There are 3 nested groupings, the coarsest first. Each group lies inside one group of the grouping before and may be the whole of it. The rows also spread widely along 12 directions, which tell nothing about the answers.
In the rows, 128 means zero.
Some rows, each with its group in each grouping after it:
[123  92 104  96 140 147 108 138 136 161 102 137 126  91 113 148 122  87
 130 127 119 118 136 116 119 130 121 131 122 104 109 111 127 158 125 134
  88 143 117 107  75]
zeda tovop belu
[ 96 109  92 188 143 162 162 184 128 112 131  91 125 134 129 122 107 144
  78 142 112 128 141 149 113 128 151 109 200  78 145 156  89 163 114 117
 167 142 142  80 148]
lan zov gub
[146 115  96 184 115 114 177 117 165 100 165 106 124 168 138 140 134 108
  99 135 127 155 139 167 136 136 118 111 104 124 114 169 127 129 136 141
  81 135 122 140 163]
lan Mulot Bunu
[115 153 109  79 154 156 171 107 135 154 136 155 150 132 124 123 174 143
 166 113 118  89 129 132 144 152 114 112  84 169 140 147 186 128 105 136
 112 191 145 134 137]
pusa tam gabu
[139 117 120 127 141 138 133 139 113 130 112 133 128  96 125 135 141 118
 105 122 118 129 128 127 119 140 120 112 117 116 113  99 129 125 136 158
 106 105 128  86 100]
pusa rabam sozi
[111  93  77 132 110 146  99 102 145 114  95 129 124  96 117 136 117  92
 102 124  74 137 167 152 107 168 127 126 134  85  74  80 114  99 158 122
 119 139 122 106  71]
Ris memiz visep
[130 171 110 102 172 138 121 100 149 149 128 126 101 141 138 117 135 142
 168 145 137  82 135 116  77  64 137 155 116 124 117 137 140 131 109  97
 141 122 134  99  95]
pusa tam nup
[142 137 112 142 109 145 125 102 114  92  98 137 122  83 109 134 150 136
 100 118  86 160 159 163 134 123 115 129 139 121 100  63 111  51 142 155
 161  75 150 106 121]
Ris memiz dopa
[129 142  91 176 126 146 133 155  93  71 120 115 134 123 152 127 144 184
  73 117 100 131 138 171  93 142 134 139 162 130 142 111 127  90 131 113
 176  64 155  56 150]
pusa tam fugo
[118  70 118 143 114 130  96 131 156 109 119 133 102 130 110 147 102 121
 121 155 112 158 165 142 153 125 140 117 132 110  99 107 108 111 171 156
 136 110 146 129 123]
pusa tilom tunar
[129 189 136  82 151 147 147  77 160 185  82 169 133  99  76 136 164  40
 167 110  85 114 140 109 116 120  90 131 107  82 104 131 121 124 117 141
 119 176 114 163  76]
lan zov Gif
[126 112  57 140 125 132 120  86 174 104 165 112 118 201 163 133 124 171
 150 130 128 109 153 167 128 136 152 133  91 156 116 166 182 139 127  57
 118 181 128 173 177]
pusa rabam sut
[128 139  91 149 106 134 161  96 165 120 130 130 132 143 112 141 140 101
 115 129 107 146 144 147 135 140 106 114 105 107 100 133 126 112 130 132
  95 154 119 150 143]
zeda Gazod Bariv
[147 170 106 145 162 142 131 108 108 116 116 105 104  76 146 120 153 165
 101 106 109 124 134 150  98  84 125 160 134 102 132 106 135 124 112  95
 138  85 119 110 130]
Ris salov Ruzom
[ 94 114 118 180 110 129 169 182 126 115 117 118 136 124 132 143  96  85
  56 143 102 144 120 141  85 165 112 115 164  51 111 128  67 145 140 141
 117 113 114  90 116]
zeda fug kir
[ 87 145 152 140 146 133 190 148 136 145 136 100  95 109 138 113 101 126
 128 139 150 115 121 107 101 138 120 133 131  79  92 100  60 151 132 134
 111 136  98 117 128]
lan nad betat
[143 112 130 143 133 106 136 108 161 105 130 117  83 106 135 131 113 114
 116 132 133 160 145 145 132  99 124 150  91  91  87 107 102 119 167 150
  70  96 102 152 131]
zeda Revud soras
[181 135  85 151 151 151 140 117 113 119  98 137 142  78 101 147 193 125
  81 101  79 161 141 157 147 103 103 109 133 111 150 130 168 123 123 157
 107  98 144  97 121]
pusa tilom samu
[149 117 136  81 114 139 106  99 149 172 120 160 158 162  85 154 140  84
 179 147 135 117 136 108 148  96 108 104 106 173 129 132 145 109  99 181
 143 128 165 120  89]
lan mufad zibal
[111 165 116  81  93 140 133 127 127 199  82 155 181 127 106 161 128  35
 134 122 113  98 108  93  72 176  75 107 128 102  91  95 108 132  95 132
 128 138 116  98  47]
zeda Revud soveg
[183 118 104 170 172 134 139 138 124  97 125 123 109  93 124 133 162 145
  79 128 104 152 146 158 130  63 132 131 127 107 167 158 156 129 139 166
 108  71 150  75 124]
pusa tilom Vop
[145 128 113 164 161 137 144 142 115  92 130 116 116 105 138 110 143 155
  88 118 104 131 148 169 108  97 142 162 141 119 164 157 132 115 133 133
 137  86 153  77 141]
lan Mulot dun
[138  84 169 135 133  86 138 128 179  88 171 155 103 183 126 129  91  85
 145 175 135 132 142 140 124  93 133 152  58 150 136 183 122  87 176 212
  95  90 153 116 116]
lan zov Gif
[128 158 135 137 120 141 165  83 151 116 126 123  96 117 108 120 148 152
 142 125 138 156 161 142 166  96 120 117 125 132  86  88  83  79 132 152
 152 124 140 170 173]
lan Mulot Bunu
[122 142 128 137 137 118 146 119 149 121 146 104  90 136 159 131 115 146
 136 131 151 124 127 131 111 129 129 140 102 122  87 107 112 130 142 108
  99 112 103 148 148]
pusa tam fugo
[130 135 113 133 121 129 142 129 125 108 137 138 144 140 143 131 132 148
 111 125 121 123 130 154 112 126 121 144 111 140 141 131 138 113 117 122
 134 104 138 116 144]
zeda fug kir
[119 135 123 115 133 125 145 146 119 135 151 138 164 162 147 134 126 114
 138 109 112 106 108 148 102 169 114 153 103 154 166 185 167 146 116 109
 126 134 131 133 145]
lan nad betat
[157 156  89 147 131 139 145 116 108  82 155 118 147 136 157 121 162 207
 107 100 121 133 129 177 129 109 134 159 104 179 179 153 184 107 102  97
 138  90 146 122 199]
zeda Gazod Bariv
[131  92 102 143 113 163 121 145 121 140  93 122 133  88 104 161 145 122
 102 121 112 166 145 132 165 148 117  75 164 108  91  77 113 130 133 162
 126 126 134 114 116]
pusa tam gabu
[157 116 126 160 155 138 170 147 115 119 159  81 107 110 161 125 140 202
 115 110 176 156 122 150 171  97 146 127 125 166 155 142 138 165 102 123
  97 107 121 152 206]
lan Mulot dun
[128  96  79 118 122 139 120 108 149 130 137 105 114 135 155 130 116 172
 139 143 169 115 149 126 129 108 143 122 108 152  96  87 130 128 105 115
 107 127 128 102 119]
zeda Revud soveg
[ 84 125 120 143 104 150 157 175 110 129 125 115 136 120 139 137  98 135
 100 126 131 122 118 132 108 178 121 122 159 106 111 102  81 145 120 108
 146 131 118 113 154]
zeda tovop belu
[108 122  77 143 104 129 155 140 161 138 162 139 172 227 137 153 114  86
 126 161 112  81 119 137  81 164 114 101 111 135 143 206 167 148 113 110
 131 171 149  92 114]
pusa tilom Vop
[128 131 122 152 126 122 149 132 154 112 154 118 117 157 136 133 114 130
 118 148 132 135 128 140 115  94 127 145 113 122 135 161 122 126 130 132
 117 109 130 131 155]
zeda Gazod Bariv
[101  77  56 186 130 156 198 113 143  52 161 106 112  99 145 106 152 189
  71 126 101 140 173 184 172 178 137  91 101 124 102 102 144 105 144 157
  77 179 136  96 166]
Ris salov Ruzom
[137  64 100 119 126 152 107 115 150 129 133 125 117 131 112 150 129 142
 141 156 136 144 156 127 177  82 135  98 122 155 120 116 148 124 116 173
 131 131 159 116 113]
Ris salov Ruzom
[133 123 127  97 126 110 121 111 148 130 150 149 138 155 142 133 126  97
 154 126 131 110 131 143 111 145 118 155  72 161 126 149 151 113 141 132
 103 122 132 135 113]
lan Mulot Bunu

New rows, each followed by its group in each grouping:
[122  87 125 101  91 138  96 113 158 149  88 158 133 106  83 166 119  55
 137 132 102 169 151 121 161 145 105 108 120 102  81  93 106 111 154 173
 104 136 123 164  93]
zeda Gazod Bariv
[117 190  67 155 121 171 223  89 131 129 135 118 166 134 115 120 191 151
 113  99 103 117 137 151 139 170  95  89 130 128 121 135 143 124  75 107
 136 200 127 128 174]
lan nad betat
[135 135 124 138 133 120 118 121 131 102 136 116 110 127 158 121 114 151
 124 125 137 122 136 145 100 123 136 162 108 134 118 110 114 108 136 109
 134  85 119 109 131]
lan zov Gif
[131  95 116 106 114 154 120 129 123 140 134 125 139 134 128 142 119 153
 141 135 141 132 133 130 156 122 134 107 132 176 132 109 146 121 105 145
 145 128 150 128 133]
Ris memiz visep
[127 127 106  98 133 149 128 108 126 140 122 126 117 102 135 132 140 170
 147 135 157 107 139 108 133 118 121 114 107 155 102  62 129 117 113 136
 124 118 135  88 109]
pusa tilom samu
[118 111  96 146 115 134 104 182 108 139 143  86 148 140 179 153  87 145
  99 112 143 127  95 143  95 163 138 151 150 126 151 150 141 196 107  51
 114 108  98 135 155]
zeda Gazod Bariv
[ 98 127 129 144 114 129 197 149 114  91 157 115 133 118 165 113 118 179
 100 120 155 123 119 148 132 180 119 124 100 147 112  89 107 115 129 140
 104 120 118 114 182]
zeda Revud soras
[114 115 100 157 148 131 119 124 159 117 130  88  82 124 153 123  98 144
 121 125 130 133 147 144 115 118 158 154 140  84 105 131 101 159 135  75
 117 142  98 151 145]
lan zov Gif
[106 160  99 110 167 168 196 101 148 140 131 143 120 115 106 109 172 160
 145 128 114  91 159 129 146 111 127 107 112 123 131 136 149 123 109 139
 136 197 152 117 143]
pusa tilom Vop
[124 144 175 113 152 117 165 165  97 123 154 141 137 111 152 124 124 124
 115 120 124 111  97 138 104 131 111 157  93 151 174 157 148 128 132 161
 115  84 133 119 140]
Ris salov Ruzom
[101 158 149  43 110 144 119 100 148 198  94 185 150 137  91 152 131  67
 197 137 122  89 132  85 120 146  92 106 102 137  92  95 123 109 121 151
 162 160 143 143  74]
pusa tilom Vop
[128 133 113 162 114 124 169 122 123  88 152 111 138 126 152 124 137 153
  96 110 127 131 129 165 124 178 119 124 102 142 116 108 123 112 131 126
  98 111 118 115 166]
lan mufad zibal
[114 142 104 134 117 159 132 137 126 173  90 121 132 118 110 154 126 102
 116 127 119 126 128 108 109 139 109  90 171  81  83  88  86 148 109 116
 153 146 118 115 100]
pusa rabam sut
[110 172 109 137 136 128 180 127 129 123 140 109 125 134 160 111 123 147
 111 127 139  96 116 137  70 131 121 147 112 114 121 123 113 126 109  99
 120 113 118  97 135]
zeda Revud soveg
[122  86 139 115 111 118 104 126 167 128 130 142 116 155 114 147  94  80
 153 157 134 140 147 125 138 125 129 119 111 132 105 131 108 116 151 167
 123 117 140 140 105]
lan zov gub
[154  54  72 195 142 121 131 121 164  54 162  97  86 137 146 122 126 164
  86 147 122 165 177 185 151  95 163 138 114 124 122 149 132 110 163 148
  87 106 145  94 149]
lan Mulot Bunu
[129 127 126 155 127 123 172 129 138 111 152 115 125 134 144 126 130 135
 115 116 134 141 132 157 135 149 122 131 104 140 127 146 125 126 134 133
  93 127 123 143 167]
lan Mulot dun
[101 167 167 111 102 133 168 121 124 128 129 144 128 137 115 127 113 114
 144 148 124 120 126 124 115 131 103 125 122 143 105  91  85  64 130 162
 181 101 149 128 134]
Ris memiz dopa
[108  66 102 117 120 138 127 134 144 117 144 130 131 132 136 134 117 137
 136 129 136 131 152 145 161 167 140 116 106 159 115 117 134 126 139 147
 103 157 139 124 132]
lan Mulot Bunu
[144  72 106 108 163 152 114  95 178 150 105 133  87  98  91 142 139 121
 148 143 124 162 172 126 192  47 143 118 122  99 116 131 135 148 127 166
  89 164 130 169 113]
zeda fug kir
[116 134 162 167 130 128 176 193  98 118 144 117 138 122 135 138 110 110
  75 144 119 134  98 134  97 121 107 119 149 112 157 145  99 134 124 174
 142  69 138  80 134]
Ris salov Ruzom
[112  87 143  90 146 138 101 154  99 124 115 139 120  71 142 118 117 147
 133 111 135 123 144 134 129 154 140 157 118 148 124  78 112 111 152 150
 127  92 138  97 107]
lan Mulot Bunu
[110 166 179  56 146 150 148 140  91 158 101 164 139  58 116 119 145 136
 153 100 131 116 115 107 133 138 105 151 103 147 138  78 117 107 119 164
 131 106 132 134 126]
zeda Gazod Bariv
[ 78 110 150  65 138 130  99 152 118 159 131 140 128 122 155 130  87 115
 161 130 131  82 113 114  94 163 129 160 105 144 130 115 139 148 131 107
 134 132 123 131  93]
Ris salov Ruzom
[132 126 133 104 129 131 120 131 140 165 129 121 121 142 134 155 118 128
 156 140 157 128 116 108 140 110 118 116 117 146 124 122 132 158 116 124
 123 122 123 157 136]
pusa tilom samu
[161 117  88 148 118 142 108 115 125 114 125 111 117 131 138 144 138 177
 117 129 145 140 146 137 134  97 133 107 134 147 104  84 126 113 114 125
 146  91 140  98 135]
pusa rabam sut
[153 147 134 126 131 113 155 119 138 128 159 135 144 166 138 135 141 109
 136 129 135 120 116 151 117 114 112 145  85 164 150 177 150 116 122 146
 113 105 141 131 143]
lan Mulot Bunu
[107 146 156 101 133 124 151 120 114  97 123 154 111  83 140 109 136 157
 130 122 124 116 140 134 115 159 113 149  81 141 105  60 109  68 170 164
 126  84 139 104 131]
pusa tilom samu
[103 111 160  79 126 126 117 159 126 171 127 143 140 121 134 140  95  84
 162 131 156 104 110  97 113 170 116 125 106 143 114 104 111 151 123 151
 109 126 114 125  88]
lan zov gub
[ 99 204 156 120 163 140 169 154 100 152 119 106 106  89 159 114 124 149
 126 100 139 107  97 121  83 146 121 154 143  93 115 104  95 159 120  77
 134 114  91 152 159]
pusa tam nup
[135  86  76 123 160 160 125  95 147 100 135 113  99  99 131 113 146 189
 132 127 113 133 173 162 171  95 161 137 118 149 132 118 168 113 125 125
 116 154 146 127 141]
Ris memiz dopa
[129 110  78 117 157 147 118 126 152 165 143  87 106 136 165 140 117 158
 154 129 170 108 122 117 125 118 147 118 121 136 108 134 158 204  95  67
  78 171  97 141 129]
pusa tam nup
[169 135 122  82 113 127  74  77 157 156 116 146 125 147 111 156 136 113
 177 139 142 140 137 116 141  54 113 147  94 160 119 122 153 105 111 132
 128  93 136 160 109]
zeda Gazod Bariv
[116 106 114 126 130 147 134 125 144 148 104 138 132 104 104 139 132  80
 122 118 102 136 150 136 135 155 118 118 135  99 108 128 116 133 138 146
 109 158 130 130 102]
lan Mulot dun
[109 117 122 103 161 166 122 177  86 134  96 154 150  73 121 127 148 131
 111 100  87 119 128 142 121 160 130 132 150 124 158 124 152 136 133 146
 141 119 153  84 102]
pusa tam nup
[121 106 155 135 127 116 124 171 104 125 117 117 113  82 141 136  99 100
  98 126 142 143 121 125 100 149 120 141 134 102  99  78  66 126 157 160
 109  60 112  89  98]
lan Mulot Bunu
[100  97  96 133 137 111 134 124 153  86 141 121 105 116 165 110  97 125
 108 124 114 111 148 159  88 169 140 171  79  93  94 117 125 125 172 109
  66 129 104 109 112]
zeda Revud soras
[151  90 116 146 128 128 134 123 153 121 134 129 115 136 116 150 131 111
 114 140 126 157 139 138 158 120 126  95 105 126 107 126 136 131 145 171
  88 126 128 136 129]
pusa rabam sozi
[101 143 121 113 142 128 139 143 129 154 157 106 124 166 166 116  96 147
 155 150 166  65 110 105  61 120 131 155 119 140 130 135 117 152  95  92
 145 120 122  70 103]
lan nad betat
[127 169 146 121 132 132 149  99 153 137 100 148 113 113  96 140 140  92
 131 116  96 160 141 145 141  99 106 145 123  80 113 131 102 115 140 131
 130 129 116 204 153]
zeda fug kir
[125 168  87 175 137 129 186 104 175 120 147 118 112 190 127 131 135  99
 109 151 103 110 138 144  81 105 120 115 118  80 105 180 117 127 127 112
 125 162 128 117 133]
pusa rabam sut
[ 76 118 145 125 105 137 163 154 142 147 137 131 135 161 122 139  81  79
 131 162 120 108 118 118 100 164 115 114 137 115 109 131  88 121 133 151
 146 146 136 114 109]
Ris memiz dopa
[ 99 115 112 144 176 125 144 117 173 110 147 111  85 137 139 100 106 123
 130 137 104 104 157 154  99 115 161 172 110  81 129 177 124 148 155 105
  99 162 120 135 130]
lan mufad zibal
[114 161  91  99 143 156 161  91 126 134 146 120 138 123 151 112 148 169
 146 105 122  91 131 147 118 150 128 140 100 159 129 120 171 126  95  84
 123 173 124 144 150]
Ris memiz visep
[131 123 111  76 129 125  78  96 135 122 142 141 133 148 154 127 126 161
 181 110 137 109 148 156 127 134 144 178  84 193 134 127 166 105 130  84
 146 118 144 160 143]
lan Mulot Bunu
[ 85 153  84 177 123 153 205 135 141 110 133 100 119 108 138 111 125 135
  76 130 114 116 137 138  93 167 119 116 140  64  91 107  80 133 122 111
 103 163 103  92 142]
zeda Gazod Bariv
[135 114 119 172 122 146 147 151 143 141 107 117 116 135  98 160 123  92
  96 143 111 164 136 127 141 102 117  82 174  78 107 132  86 141 132 164
 142 124 135 128 130]
pusa rabam sut
[172 128  76 133 128 132 121  85 150 128 135 130 149 158 119 146 165 116
 138 119 109 138 143 153 137 106 111 128 103 147 136 164 178 126 103 120
 114 131 135 130 125]
lan nad betat
[106 107 131 135 125 134 109 160 133 141 114 128 129 136 126 139  95  95
 121 131 110 130 136 142 104 140 134 149 160 106 134 153 103 142 140 117
 155 116 140 123 119]
lan Mulot dun
